There are 4 nested groupings, the coarsest first. Each group lies inside one group of the grouping before and may be the whole of it. The rows also spread widely along 15 directions, which tell nothing about the answers.
(in the rows, 128 means zero)
Some rows, each with its group in each grouping after it:
[116  99 163 160 164 145 138 108 153 157 110 128 140 107 133 114 110 176
  92 100 140 159 180 133 123 137 104 118 130 159 151 120  93  87 177  89
 181 168 162]
naf J_919 Nisod J_296
[184  89 134  92  74 143 141 111 146 119 135 161 159  79 101  46 117 127
 186  73  91 194 139 158 138 118 156 128 102 133  87  97 160  86 169 101
 119 129 158]
naf J_919 fomi J_900
[131 142 163 156 161 138 118 131 116 139 101 135 129 128 136 127 127 137
  83  83 139 110 150 138  91 137 111 135 139 130 139 125  89 149 125 118
 132 185 114]
pamez J_25 zuv J_880
[134 154 128 125 131 129 108 146 103 134 124 120  87 118 137 149 126  79
 126 117 160  96 156 140 107 144 130 124 157  97 129 130 110 149  75 152
 126 139 122]
pamez J_31 vudo J_685
[ 86 108 130 127 102 130 126 122 107 152 113 181 159 155 108 139 113 115
  93  82 131 100 200  90 123 164 185 132  97 131 113  68  88 222  82 107
  64 174 119]
kudim J_187 doni J_52
[172 118 131 138 118 146 121  94 140  59 110 116 162 109 137  83 166 120
 155 139  56 178  67 159  88  72 114 155 115 132 120 128 157  71 145 149
  96 119 140]
pamez J_31 mep J_631
[137 153 110 167 114 151 159 103 125 163 132 135 124 119 120 123 138 140
 119 115 161 122 148 170 100 111 116 132  93 119 121 131 139 149 103 124
 151 152 153]
pamez J_25 nin J_264
[ 88 127  87 116 168 102 145  81 129 188 134 142 133 133 148 138 146 165
 130 114 190 162 117 104 134 146 138 118 104 128 112 146 102  80 170  61
 205 121 134]
kudim J_696 masaz J_484
[106 124  85  82  68 115 154 146 104 141 158 160 150 144  90 120  91 138
 139  81 104 103 163  95 175 142 152 141  92 138 127 100 143 188 128 114
 121 170 163]
kudim J_94 dor J_779
[122 147 116 112 158  95 112 148 106 139 122 134 111 147 170 157 118 166
  97  86 148 106 125  86 160 130 137 141 130 134 179 141  80 156 132  99
 164 147 119]
kudim J_187 tupum J_937
[135 183 135  83 147 116 103 155  80 134  94 132 101 104 132 204 130 138
 139 120 103  71 114 159  97 116  85 167 109 126 153 136  96 126 111 129
 115 162 104]
kudim J_187 gine J_130
[ 85 132 126 172 171 153 138 115  86 103  82 115 157 186 132 141 163  95
  63 113 101 118 139  99  87 123 121 158 114 134 105 116  85 165 119 135
 119 193 145]
kudim J_94 dor J_729
[ 91 145 188 111 144 131  97 115 150 136  95 158 111  93 145 148 131 194
  66 157 109 126 148 146 125 116  89 162 113 164 182 120 101 106 169  70
 119 120 127]
naf J_855 Kubi J_538
[117 157 145 134 109 146 153 128 140 174 140 138 129 116 113 137 109 184
  96 131 150  88 147 187 109 119 107 142  97 143 144 130 155 148 139 128
 120 163 123]
pamez J_999 gov J_829
[135 127 144 121 102 119  99  99 170 134 129 177 128 105 166 113 140 167
 115 122 161 139 144 127 133 118 177 134 117 128 176 114 123 160 102  86
  89  81 123]
kudim J_696 masaz J_189
[116 156 131 109 184 123  91 180  58  35  85  87 116 196 168 142 155  81
  47 107  57  94  97  75 127 101 109 195 168 144 160 152  89 171 124 177
 103 187 145]
kudim J_696 fen J_104
[ 84 134 180 149 181 126 113 136 170 201 127 130 138 127 123 182  57 220
  96 110 212  53 143 133 114 168 111 109 156 159 188 144 105 138 157  81
 146 186  68]
naf J_855 Kubi J_30
[ 99 117  84 142 138 133 129  72 128 159 141 140 160 148 132 145 123 176
  87 133 183 126 175 137 113 131 167  98  87 137 147 112 118 161  90 138
 112 133 136]
pamez J_999 gov J_898
[117 161 151  48 136  97  76 151 137 137 142 150  83  83 127 146 105 128
 142 104 156  79 118 135 129 148 113 139 172 124 158 155 142 111 139 106
 122 129  98]
kudim J_696 fen J_12
[114  88 112 117 104 124 113  54 158  96 119 147 182 121 119 145 149 127
 200 146  71 164 151  92 115 146 136 151 143 149 156  97 112  77  88 116
  83 129 171]
kudim J_94 lova J_433
[147  95 149 114 157 128 117 119 164 111 145  93 140 138 155 113  99 189
 120 144 148 147 127 150 155 115 147 134 174 156 186 151 146  78 169 154
 126 115 144]
naf J_919 Nisod J_556
[109 137 166 123  80 157 141 137 110 110  90 149 130 156 120 129 176  72
 116 177  85 116 123 146 100 123 157 192 102 109  71  93 144 177 101 139
  26 116 115]
kudim J_696 zokuz J_348
[164 110 115  59 108 103  81 129 129  62 145 143 127  91 146 102 106 156
 135  89  64 154 147 115 175  96 128 141 146 154 205 128 129 104 139 141
 114 119 178]
kudim J_187 doni J_940
[168 107 164 109 127 147 107 122 154  71 116 113 153 127 144  96 143 138
 137 171 117 146  54 185 106  72 161 134 121 109 121 138 187  99 155 174
  46  63  78]
kudim J_94 fus J_151
[152 171  89 104 136 110 102 140 114 120 140 122  99 120 169 167 124 202
  96 157 155 102  94 148 155  71 121 119  85 121 215 152 135 150 109 137
 146  75 120]
pamez J_25 nin J_674
[123 179 137 129  79 138 115 110 143  98 129 162 132 118 124 133 143 139
 121 121  94  63 114 154  91  94 120 202 119 150 169 128 166 197  76 127
  48 163 137]
kudim J_187 gine J_303
[104 109 145 145 121 154 131 111 170 116 155 119 131 134 107  92 117  96
 120 138 162 112 135 143 112 134 138 124 175 127 117 142 190 139 126 160
  95 141 141]
kudim J_696 fen J_12
[121 148  97 131 153 101 119  57 166 154 135 160 168 113 145 116 145 184
 174  69 160 131  67  99  96 132 136 155 121 152 143 153 116  89 145  32
 170 154 110]
naf J_919 Nisod J_296
[107  82  93 129 118 113 155  92 141 142 140 159 186 143 126 102 109 190
 127  88 111 173 135  82 166 127 153 117  77 154 135 102 114 121 174  79
 156 145 153]
kudim J_187 doni J_940
[ 75 126 175 119 142 143 127 160 128 129 101 104 107 143 137 202 119 176
  70 240 117 100 137 149 149 111  92 136 108 133 177 120 128 118 151 153
 104  87 120]
kudim J_94 fus J_151
[122  73 176 145 143 130 150 139 184 152 137 106 141 139 130 100 113 111
 177 143 174 156  83 115 138 167 145 106 185 104  86 141 149  58 194 109
 144 108  82]
kudim J_696 masaz J_189
[ 95  86 170 159 113 141 126 127 210 131 142 149 143  91 101  82  99 125
 151 131 149 131  95  91 140 153 110  84 147 130 118 118 166 102 177  56
 157 111  99]
naf J_919 fomi J_900
[165 104 101  98 161 127 103 182  77  72 105  82 108 129 143 145 137  51
 154 140 109 150  74 102 141 106 124  84 128  75 100 138 115  96 133 176
 151  85 108]
kudim J_696 masaz J_189
[180 123 127  68 129 125 153 165  93 186 124 124 114  81 120 146  91 175
 165  91 132 158 157 189 148 120 109 110  86 121 120 128 114  63 190 127
 185 142 145]
kudim J_696 masaz J_484
[ 94 105 166 186 161 159 120 119 140 121  92 140 181 152 122 127  97 177
  42  97 114 107 163 105 104 125 122 126 108 172 163 100  92 186 140 104
 101 202 124]
naf J_855 Kubi J_538
[100 129  93 126  62 134 156 116 147 154 176 155 126 125  94  97 115 100
 142 121 161 106 148 120 144 150 153 115 119 111  99 114 177 175  96 122
 123 131 139]
pamez J_999 gov J_829
[ 98 101  99  83 114  91  97 114 140  87 145 153 165 152 138 117 114 151
 131 107  99 131 117  48 176 138 165 138 136 147 176 113 121 146 132  99
 105 119 135]
kudim J_94 dor J_779
[138 113 117 206 161 131 138  84 148 193 122 147 163 138 149 117 116 143
 132  54 229 134 159 114  83 162 181  77 123 105 114 116  76 160  90  88
 161 165  93]
pamez J_31 vudo J_685
[132 139 122 153 128 159 161 121 123 133 124  89 122 123 102 149 147 100
 163 182 122 127  95 179  93 111  78 132 124 107  94 142 165  76 128 164
 143 132 138]
pamez J_25 nin J_674
[122 112  93 141 108 156 190 131  61 174  97  98 117 155 108 184 164  60
 174 193 118 170 161 148 115 147 135 120  72  75  32  83  94  94  97 163
 149 114 150]
pamez J_31 mep J_631
[127  99 161  94 117 111 107 116 159 111 139 131 117 110 150  94 121 142
 127 144 118 172 150 132 157 142 140 143 176 136 155 124 131  65 163 124
 117  99 146]
pamez J_31 vudo J_685
[119 126 161 142  92 144 155 147 141 163 119 157 112 111 133 125 119 160
 100 129 130 135 175 136 156 123 124 128  89 123 144  98 115 153 147  90
 149 117 146]
kudim J_94 dor J_729
[136 194 146 150 130 138 138 137 130 120 104 120  83 119 194 176 165 220
  66 186 100 110  99 170 142  46  70 195  82 153 227 155 123 136 139 118
 154 101 159]
kudim J_187 tupum J_937
[149 132 141 134 136 132 123 124 143 107 110 136 155 123 140 103 141 145
 138 105 109 133  65 124 112 102 133 151 109 134 124 131 132 118 157  90
 123 131  99]
naf J_919 Nisod J_556

New rows, each followed by its group in each grouping:
[105 119 134 121 134 138 130 109 115 149  89 133 134 120 126 180 146 134
 151 163 102 148 156 120 118 148 110 142 104 136 126  95  80  83 120  94
 137 129 148]
naf J_919 fomi J_900
[154 125 103  37 147 120  84 139  66 105 127 115 104 100  95 132 105  53
 163  71 119 125 167 146 117 150 133 124 172 116  94 138 117  90 116 172
 121 171 148]
naf J_855 Kubi J_30
[116 184 108  69 100 116 135 183  81 124 134 118  78 155 139 168 140 108
 124 157 115  75  94 128 160 113 124 186 117 111 134 146 150 168 113 149
 116 119 130]
kudim J_696 fen J_104
[164 156 134 156 145 135 110 156 118 112 102 118 131 127 166 164 128 166
 106 120 120  95 100 130 111  94 113 124 100 120 186 129  92 161  98 137
 127 132  90]
pamez J_999 gov J_829
[ 99 118 132 125 136 129 133 113 129 128 115 137 150 141 132 142 130 175
  91 145 113 127 120 133 131 110 126 144  90 148 143 119 132 132 156 117
 111 136 128]
kudim J_187 tupum J_937
[149 124  86 152 154 162 113 131  79 116  84 119 157 106  95 193 128  78
 163 113 108 103 130 132  59 111  99  69  66  97 103 102 100 151  60 163
 123 163 117]
kudim J_696 fen J_12
[146 134 147 178  99 151 167 142 145 167 152 111  79 137 141 106 122 103
 123 125 191 127 189 151 147 146 137 132 175 102 133 135 132 153  94 149
 163 134 169]
pamez J_25 nin J_264
[146 138 136 197 117 170 132  83 130 121  81 156 170 104 128 157 157 140
 131 110  83 123 156 151  55  92 105 145  72 140 149  91  92 161  66 121
  90 172 147]
kudim J_187 doni J_52
[109 150 134 147 122 140 139 100 132 183  93 144 147 132 128 214 146 158
 182 163 137  98 134 130  87 155 126 160  99 133 138  99  83 123  75  81
 110 142 110]
naf J_919 fomi J_900
[147 156 105 131 119 138 149 128 130 148 146 109 118 135 133 144 115 154
 158 129 160 104 101 153 134 111 128 150 128 128 144 155 150 129 121 134
 148 138 130]
naf J_855 Kubi J_30
[128 148 122 170  86 157 171 115 123 128 125 143 114 129 126  80 153  91
 120  78  98 148 179 106 135 130 113 182 134 146 115 115 113 157 110  91
 173 189 220]
naf J_919 fomi J_900
[131 153 135 134 106 127 129 128 140 166 148 141  86 107 154 136 105 186
  83 124 171 114 206 159 150 121 132 134 131 141 202 125 118 162 101 127
 148 131 174]
pamez J_31 mep J_631
[121 150 135 102  99 122 130  57 150 145 120 169 160 117 138 141 162 188
 158 129 102 138 145 158  96 123 141 206 111 161 161 116 123 103 117  90
  77 142 155]
kudim J_94 dor J_779
[ 50 119 132 122 136 118 138  89 155 119 136 136 137 177 147 104 162 144
  76 179 140 143 101  94 149 134 148 175 140 150 124 142 155 123 171  98
 111 108 143]
kudim J_696 zokuz J_348
[153 175  98 142 105 119  79 132 123  86 128 167  99 104 165 115 143 127
  81  87 137  96 127  97 134  84 137 121 105 112 202 125 112 226  48 105
 126 104 135]
pamez J_25 nin J_674
[136 154  73  54 134 105 112 118  79 114 130 152 142 103 128 115 132 184
  88  90  92 143 100 148 136  80 113 131  42 144 134 134 132 112 177 112
 148 135 134]
pamez J_999 gov J_898
[108  99 125 145 150 132 166  74 110 171 109 123 174 166 125 126 138 142
 130 106 128 177 185 137  98 168 151 159 133 147  90 106  81  79 144 125
 129 198 163]
pamez J_31 vudo J_685
[115  86 120 100  88 145 141 136 128 126 145 123 156 146  92 142  94 125
 147 164 124 116 163 143 147 136 165 109 112 119 122  94 165 151 113 178
  66 116 135]
kudim J_94 dor J_779
[ 80  94 134 109 140 124 154 142 149 139 153 107 136 133  84 113 100 108
 152 144 140 120  72 119 147 151 100 107 147 122  72 150 188  70 213 121
 162 143 102]
kudim J_187 tupum J_937
[ 65  82 118  89 125  95 105  65 187  85 167 135 130 121 151  71 138 174
  90 183 110 203 129  88 189 126 128 136 164 170 180 136 162  43 196  99
 148  68 190]
pamez J_31 mep J_631
[109 109 133 111 159 154 136 185 108 162 140 100 102 124  91 130  70 120
  81 139 207  93 134 167 143 131 130  49 103 100  85 134 169 146 173 157
 161 121  93]
naf J_919 fomi J_900
[130 136 135 189  82 171 187 108 154 155 151 111 134 188 142 126 146 127
 127 176 187 101 131 183 112 110 193 170 130 110 114 128 182 199  71 185
  55 117 128]
kudim J_187 doni J_52
[131 150 182 109 172 121 105 184  83 105  74 104 122 144 141 158 130 121
  96 115  73 101  94 128 100 129  93 172 144 133 128 128  80 107 166 133
 112 183  84]
pamez J_31 mep J_631
[115  79 190 127 140 136  78 129 178  82  99 140 160  85 109 129 110 115
 151 135  74 131 116 100 104 143  89 103 161 140 151 107 126  80 150 109
  93 133 102]
kudim J_696 fen J_104
[128  81  67 119  73 137 177 126 118 147 175 116 117 142  98  94 121  67
 178 156 162 175 146 118 182 150 169  77 115  75  58 108 171 119 115 160
 162  78 162]
pamez J_25 zuv J_880
[119 179 161 106  67  96 123 163 135 116 125 183 101 120 156 111 135 172
 100  90  57 104 127  75 182 129  98 219 133 157 201 115  97 174 137  48
 134 156 151]
pamez J_25 zuv J_880
[124  94  87 145 165 119 144  87 166 118 163 100 180 166 147 104 114 196
 131 132 173 144  45 124 142  96 156 106 119 140 145 167 182 100 181 136
 148 115 108]
kudim J_187 tupum J_937
[154 141 145  97 105 137 114 127 117 150 119 155  88 117 156 108 147 112
 111 128 180 144 153 169 133 120 197 138 110  93 103 114 122 161 106 120
  90  69 106]
naf J_855 Kubi J_538
[157 146 160 194 144 162 143 117 117  99  79 103 130 132 156 152 172  99
 141 117  67 135 137 137  76 105  80 189 155 137 147 129  79 108  95 148
 128 186 166]
kudim J_187 doni J_52
[ 90 110 160 126 172 125  72 135 139 123  97 144 110 111 150 159 127 123
  78 148 162 116 139  98 119 139 129  80 127 111 154 116  94 139 121 103
 125  88  86]
kudim J_696 fen J_104
[188  75  99  89 129 101 131 191  95 127 125 117 137 141 166 135  81 173
 148  98 117 179 134  77 223 119 169  78  92 107 164 108  79 123 164 131
 180  87 130]
kudim J_696 zokuz J_348
[139 114 133 140 165 133 142  96 138 123 143  78 125 156 151  91 142 119
 126 132 163 167 122 162 111 128 145 147 192 128 112 163 145  62 158 171
 143 142 152]
pamez J_31 mep J_631
[111 132  97 101 104  88  93  90 146 159 143 200 141  80 113 128 116 140
 175  63 149 118 141  72 128 173 137 101 116 121 146 104  97 138  92  38
 149 137 111]
pamez J_25 zuv J_880
[109 137 130  95 133 130  85 109 147  86 148 136 127 102 116 109 116 166
  70 153 131 101 111 171 117  91 107 121 125 147 176 146 190 135 140 154
  86 114 127]
pamez J_25 zuv J_880
[117 121 108 121 119 134 115 108 142 117 136 128 161 137 110 155 121 123
 160 144 142  92 109 132  97 129 146 127 131 127 137 128 159 146  87 151
  68 138 115]
kudim J_696 masaz J_189
[144 135  97 145 152 139 131 154  63 138  93 136 129 134 132 142 132 124
  77  94 136 130 133 127 118 105 130  83  44  94 104 103  82 181 115 128
 160 137 108]
pamez J_25 zuv J_880
[147 167 144 160 112 148 141 119 123 158 125 139  95 139 157 104 165  97
  99 109 191 114 146 168  93 127 170 153 132  94  98 132 123 181  80 134
 106 126 109]
pamez J_999 gov J_898
[179 168 174 176 133 145  84 149 163  89 117 151  86  74 170  67 128 115
  90  34 143 106 136 116 113  98 107 134 174 133 192 148 109 182 103  83
 164 155 141]
naf J_919 fomi J_900
[181 129  83  87 151 117 130 140  59 130 108 118 123 122 145 133 133 109
 149  56 113 167 153 128 131 118 136 129 110 114 113 132  74 103 130 142
 174 164 170]
kudim J_696 masaz J_189
[ 89 137  99  95 103 115 113 104 157 152 143 164 160  93  80 168 100 157
 197 138 131  82  71 110 117 143 106 114  90 136 128 123 160 113 131  63
 124 130  82]
naf J_855 Kubi J_30
[ 95 186 143  73 156  97 119 141 124 144 140 101  88 159 160 193 133 177
 120 176 153  62  75 156 137 127 109 209 174 146 178 185 150 101 149 140
 113 134 104]
kudim J_187 tupum J_937
[148 133 114  96 124 128 119 114 105 112 133 100 130 128 107 139 133  74
 191 124 114 120 129 159  87 145 132 155 177 118 100 136 142  84  94 182
  92 166 140]
pamez J_31 mep J_631
[103 102  85 131  79 113 124 113 148 102 131 173 173 134 133 135 123 166
 140 135  80 139 121  40 178 118 143 122  71 144 179  89 117 175 104  75
 121 104 155]
kudim J_696 zokuz J_348
[141 124  88 101 105 119 119  75 113 168 139 151 147 107 109 154 114 134
 180  89 149 131 210 149  98 161 163 124 127 132 135 100 102 123  58 137
 105 169 166]
pamez J_31 mep J_631
[133 131 159 162 128 150 125 195 127 108 122 133 122 107 113 113  78 131
  71  73 113  75 127 118 136 100  87  96 110 130 155 125 137 199 150 129
 146 178 113]
kudim J_187 doni J_52
[177 135  73  81  86 129 150 159  91  61 149 106 126 132 134  91 134 124
 144 122  55 156  82 134 183  57 121 155  91 123 140 142 176 123 159 172
 147 107 185]
kudim J_94 dor J_779
[ 89  89 141 120 133 112 108 137 164 115 115 135 164 122 112 169 111 134
 182 168 106 114  64  61 142 151 109  92 123 116 139 111 125  90 150  83
 126  95  66]
kudim J_94 lova J_433
[152 143 151 123 131 156 121 176 111 100 123  82  56 126 155 140 146  65
 104 184 154 116 134 173 131 100 122 131 167  87 132 153 152 134 103 205
 116  82 144]
kudim J_696 masaz J_189
[109 111  93  88 175 120  93 136 102 121 122 140 141  94  97 119  91 134
  99  85 146 125  90 113 129 113 111  53  72 120 102 134 133 115 188  95
 176 131  86]
naf J_855 Kubi J_30
[170 120 124  73 167 111  91 168  73 131  94 130 111  98 137 148 119  93
 153  70 130 142 124 120 121 135 134  87 112  89 102 123  76 101 139 124
 158 125  91]
kudim J_696 fen J_104
[162  82 142 103 166 139 144 128  97 151 111  95 149 149 131 136 106 139
 140 102 131 174 189 164 124 147 155 128 148 131 113 120  93  72 158 179
 125 172 157]
kudim J_696 fen J_12
[139  83 119 127 113 133 131  95 138 146 127 139 136 111 119 115 128  84
 187 101 140 174 193 104 133 173 165 112 156 117 103  95  93  95  97 110
 143 129 167]
naf J_919 Nisod J_556
[ 96 130  74 142 119 135 140  99 120 148 125 149 162 121  90 154 128 112
 166 111 130 104 117  93 105 141 120 110  79 127 100 107 124 145  97  84
 151 158 131]
naf J_919 Nisod J_556
[121 125 138 125 166 146 109 133 121  92 111 102 126 128 144 132 126 164
  61 154 113 127 124 151 127  84 105 134 113 152 170 139 134 117 158 151
 130 126 148]
naf J_919 Nisod J_296
[167 116 118 117 125 131 141 140  89 116 113 101 124 142 141 142 142 109
 162 135  93 163 138 135 139 129 128 144 135 109 122 117  97  90 115 165
 136 130 152]
pamez J_25 zuv J_880
[ 60 136 142  62 112  92  99  67 162 135 145 189 128 142 152  89 163 156
  82 134 159 138 133 115 136 149 192 196 148 155 137 132 148 135 149  66
  59 102 130]
kudim J_696 masaz J_189
[149 128  42 128 133 111 112 105 105  82 154 119 134 133 129  92 139  71
 157  69 134 143  99  75 135 117 136 103 141 106 121 149 133 136  89 137
 178 139 161]
pamez J_25 nin J_264
[101 142  87  83 115 105 138 122 114 147 146 138 132 159 130 135 127 145
 147 121 144 118 105  94 162 146 160 161 118 136 123 131 131 134 135  89
 141 132 135]
naf J_919 fomi J_900
[127  91  84 178  88 167 168 102 140  93 132 110 181 169 129 136 137 152
 123 189  90 151 131 121 142  80 145 130  74 142 158 101 158 166  90 174
  90 114 188]
kudim J_696 masaz J_189
[157 138 161 148  87 145 116 135 136 100  95 162 134 110 133 102 150  84
 159  81  78 127 133  99 108 133 136 171 137 127 124  95  98 162  87  82
  98 156 135]
naf J_919 fomi J_900
[184 112 172  80 109 126 119 136 138 134 120 148 148 122 157 106 110 202
 122 107 129 152 146 186 143 103 189 151 106 131 161 109 128 129 161 136
  65 100 106]
kudim J_94 dor J_779
[141 178 138  96 118 114 103 162 100 113 130 135  76 117 140 127 136  94
 114  98 127  87 128 131 129 132 114 166 166 112 147 145 121 157 100 134
 125 148 128]
pamez J_25 zuv J_880
[134 119  60  52 127  81  96  82 109 156 125 170 160 103 141 184 127 183
 194 106 131 153 136  98 138 141 162 116  77 132 163 108  79  92 102  79
 130 106 132]
kudim J_696 masaz J_189
[139 112  85 125 150 139 137 142  98  81 145  90 127 139 118  94 123  77
 120 103 121 138  91 125 136  93 117 101 131 110  95 156 165 118 155 181
 162 141 148]
kudim J_187 doni J_52
[ 96  93  94  49 102 123 160 104 100 148 152 109 132 172 101 124 136  93
 166 173 138 162 153 145 157 165 192 166 140 122  57 116 160  79 144 162
  93 113 162]
naf J_919 Nisod J_296
[139  95 156 160 116 146 141 143 186 122 148 107  98 105 148  88 115 127
 133 156 157 159 124 120 172 119 123 101 160 116 150 137 153  95 159 117
 181  75 147]
naf J_919 Nisod J_296
[ 79 119 154 125 130 120  94  92 180 103 144 124  71 123 177 131 157 115
 100 196 157 150 180 100 164 143 131 146 213 129 202 141 121  96 103 124
 135  57 185]
kudim J_94 dor J_729
[175 166  79  88  99 125 140 123  98 153 134 146 116  90 122 135 131 143
 180  85 130 126 122 163 125 101 131 145  76 120 122 131 132 124 111 108
 160 135 152]
naf J_919 Nisod J_556
[125 108 118  93 122 131 118 119 159  92 174  95 135 149 121 101 102 136
 136 159 154 111 105 150 150 118 163 140 180 142 150 156 204 116 137 180
  86 112 141]
naf J_919 Nisod J_556
